The groups are shells around one centre, one inside the other: the same stretched ball of 6 dimensions in 7 sizes.
Some rows, each with its group after it:
[ 16  -3  -1 -33 -36 -10  20  -9 -10  13  -5  25  12]	Q
[-41   3  20  12  46  17 -17  -8 -12   2  10 -12  -4]	T
[ -5  -9   7 -38 -39  -1  52   6 -26  47 -18  20  35]	D
[ 51  -2 -28  -3   3  -6 -27  12  19 -30   5   2  -5]	Z
[  7  -3  -9  10   8   9  16  21   6   3 -17 -22  14]	R
[-32   3  15  17  27  11   6 -10  -5  -4  -8 -25  -3]	Q
[ -5  15  -1  31  29  14 -21  10  22 -12   9 -16  -7]	Q
[  3  15   1  13 -20  -3   7  -2  21  -3   0   1  -5]	Q
[-46   6  25   2 -19   8  44  11 -12  53  -9   4  20]	R
[ 17  -8  -8 -21  -1 -10 -24   6  -7  -1  16  24  -3]	T
[ 19  -3 -16  16  10  -6 -13  14  16 -23  -4 -17  -9]	Z
[ 45 -12 -26 -14  47  19 -25   9  -4 -30  -6 -17  15]	D
[-34   1  14  19 -29 -23  16   6   6  14  -1   1 -18]	Q
[-15  18   8  17   7   6 -25  16  17  17  28  18  -7]	R
[-11   0  12 -19 -43 -23   9 -10  -8  19   9  34  -8]	R
[-10  -8  -3  15  24   4  -1  20  -1   0  -7 -22   1]	B
[ -1  17   6   2  25  18 -29  -6   7  -2  22  12   0]	B
[ -5  -1  -6  28  61  19 -31  17   7 -20   4 -32  -5]	D
[-14  10   9  18  37   5 -40 -19   8 -30  18  -8 -24]	R
[ -8   1  -2  29  41  11 -15   6  10 -24  -5 -35  -8]	T
[-53  -3  28   3 -31 -17  34  -2 -15  35  -6   7  -5]	Z
[-13  15  10  13  -1   7   5  -9  12  -1   0  -4  -3]	A
[ 17   1 -14  19  -3  -5   3  16  20 -14 -10 -18  -4]	T
[ 11  13  -4  21  38  14 -31 -15  19 -41   6 -20 -14]	B
[-25   5  14   7 -24  -5  33  -4   0  17 -13  -5   2]	A
[-17   3   9  -1 -10   8  30  12  -5  31 -10   0  19]	A
[-34   5  20  -8  -3  18  33  10 -15  48  -5   6  27]	T
[-35  -1  17   0   6  10  19  14 -15  37  -1   1  15]	A
[-26  -8  15 -10 -41 -18  44  -3 -14  28 -17   6   5]	A
[-16  -2  12 -11  14  -4 -20 -24 -13 -11  12  10 -14]	D
[ 19  15  -4  -8 -44 -11   1   5  19  13  14  34   0]	D
[ 21 -15 -16  -5  29   7  -5  10  -7 -19 -14 -21   9]	T
[ 49  -9 -22 -29   3  -5 -26  -2  -1 -24   7  17   2]	B
[ 42  -2 -24   0  33  13 -25   5  11 -35  -3 -16   4]	Z
[-21 -13  12  -5  -9 -20  20 -29 -17 -19 -20 -15 -15]	D
[-43   4  23   6 -30 -11  28   6  -5  38   0  11  -2]	Q
[-11  -3   6  -8 -54 -18  47  12  -3  34 -16  12  10]	B
[-41 -10  12  23  23  -5   0  18  -9  11  -3 -21 -10]	D
[  7  -2  -9   9  27  15  -1  21   3  -1  -7 -19  13]	Z
[  4   6  -4  13 -44 -22  11  18  22  11   2  12 -10]	T
[ 14  -3  -8  -1 -29 -24  -5  10  10  -3   5  15 -13]	A
[  4 -13  -8   6  -6 -19  -1  10   1 -13  -8 -10 -13]	Z
[ 30 -16 -15 -34   6   7   9   7 -20   3 -13   3  26]	B
[-56 -13  26  -5  -5 -11  24   1 -30  34  -5   2  -1]	R
[ 22   5  -7 -17   4   2 -26  -6   2  -9  17  21  -1]	Q
[ 23   4  -9   2 -38 -26  -2  -7  20 -21   0  10 -19]	Z
[ 30 -13 -13 -38 -45 -18  17  14 -10  22  -3  33  15]	R
[  1  -1   5 -19 -12  -8  -2 -16  -8  -1   5  18  -3]	A
[-21  -9  14 -12 -12 -18   4 -21 -17  -2   0   9 -13]	B

New rows, each followed by its group:
[-60   7  31   9   5  11  21   5 -15  44   3   2   9]	T
[-18   6   6  30  53  10 -35 -11   8 -35   8 -28 -22]	R
[  8 -19  -6 -20 -49 -32  27  12 -10  15 -13  15  -1]	T
[-22   7  10  24 -23 -15  15   1  14   2  -5  -8 -16]	Q
[-13 -16   6 -14 -46 -20  56   4 -16  25 -30  -3  12]	R
[-29   5  14  25   6  -5   7 -17   6 -16  -9 -24 -18]	B
[  4  -9  -3 -12 -55 -33  15  21   1  26   3  29  -5]	D
[ -2  18   4   3  16  23 -12  11   9  19  17  13  14]	B
[-30   6  16   7  21  20  13   0  -8  17  -5 -12  13]	A
[ 11   1   0 -17 -10  -8 -12 -12  -3  -6  10  20  -5]	A
[-33 -10  13  19  -2 -23   7 -11  -4 -16 -10 -21 -27]	R
[ 18   3  -3 -16  -4  -3  -8 -24   0 -22   1   8  -4]	Q
[-10   0   1   7 -31 -14  12  33   7  35   6  16   2]	R
[ -4 -12   0  -2 -33 -26  23   2  -3   1 -15  -2  -8]	A
[-11   0   3  18 -34 -36  -5  -2  16 -13   6   6 -35]	R
[ -4  -5   5  -8 -53 -28  34  -7  -1   8 -15   9  -6]	Q
[-20 -16  11 -22 -53 -29  43   1 -21  32 -15  17   3]	B
[  7 -12  -1 -17 -32 -23  21 -14  -8  -9 -16   3  -6]	A
[  5   6  -6  17  58  20 -49  10   9 -21  20 -10  -7]	B
[  8 -14  -2 -30   8   5  12  -8 -24   2 -13   0  18]	Q
[-31  17  18  11   4   9  -6   4   5  25  19  14   0]	B
[ 15   9  -6  -6  16   6 -42  12   8   3  31  27  -3]	D
[  2  -2  -2  10  -9 -26 -20 -12  10 -29   7   1 -31]	B
[ 37   2 -19 -16  17  17 -21  24   4   6  12  15  21]	B
[ -5 -12  -6   6  41   8 -17  21  -9  -2   1 -17   4]	R
[-14  -9  10 -24 -41 -13  43   4 -19  37 -14  17  17]	Q
[14 22 -1  7  7 18 -9 -7 20 -9  7  2  5]	T
[ 26   2  -8 -26   2  14   1   2  -5   8   1  15  23]	A
[ 17   2  -4 -17  32  23 -12 -11  -8 -11   1  -2  16]	Q
[ 34 -10 -22  -9   2  -8 -22  26   5  -5   8  10   1]	T
[ 13  -1  -1 -18  17   8  -9 -22  -8 -20  -2   0   3]	Q
[-32   1  14  13 -36 -18  32   9   3  26  -8   0  -6]	Q
[ 16   1  -9  -4  26  23   3   7  -1  -3  -9 -14  22]	Q
[-45   6  23  11  20  16  13   2 -11  26  -1 -10   9]	Q
[ 23   7 -10  -2 -27 -18 -22  10  20  -3  20  28 -14]	T
[  1  -6   0 -19   3  16  32   8 -16  22 -19  -6  32]	B
[ 4  4 -4  0  9 18 13 19  1 18 -6 -6 23]	Q
[ -9   0   2   0   7  17  26  18  -6  25 -14 -11  25]	B
[ 28 -10  -9 -31 -17 -11   3 -12 -11 -10  -5  15   5]	A
[  0  -2   2  -6  21   0 -23 -14  -5 -19   8   1 -10]	A
[ -5  -9   4  -7 -36 -23  32 -13  -5  -3 -21  -4  -6]	Q
[ 21   0  -6  -7 -52 -27  24 -17  13 -16 -15   6 -11]	R
[ 28  -8 -12 -17   0 -10 -11 -19  -3 -33  -5   0  -8]	Q
[-51   3  27  12  -7  -9  14  -8  -9  18   1  -1 -12]	Q
[-58  -1  24  27  10   2  25  11  -8  25 -11 -24  -2]	R
[  1  -3   4 -28  -2  14  22   2 -19  26  -8  10  29]	Q
[ 15   1  -2 -26 -31  -4  18  -1  -5  18  -2  24  15]	A
[-50  -2  29  -7  23  11  11 -18 -28  18  -2  -4   5]	D
[  9  15  -4   9  35  23 -30   9  13  -4  18   1   5]	A
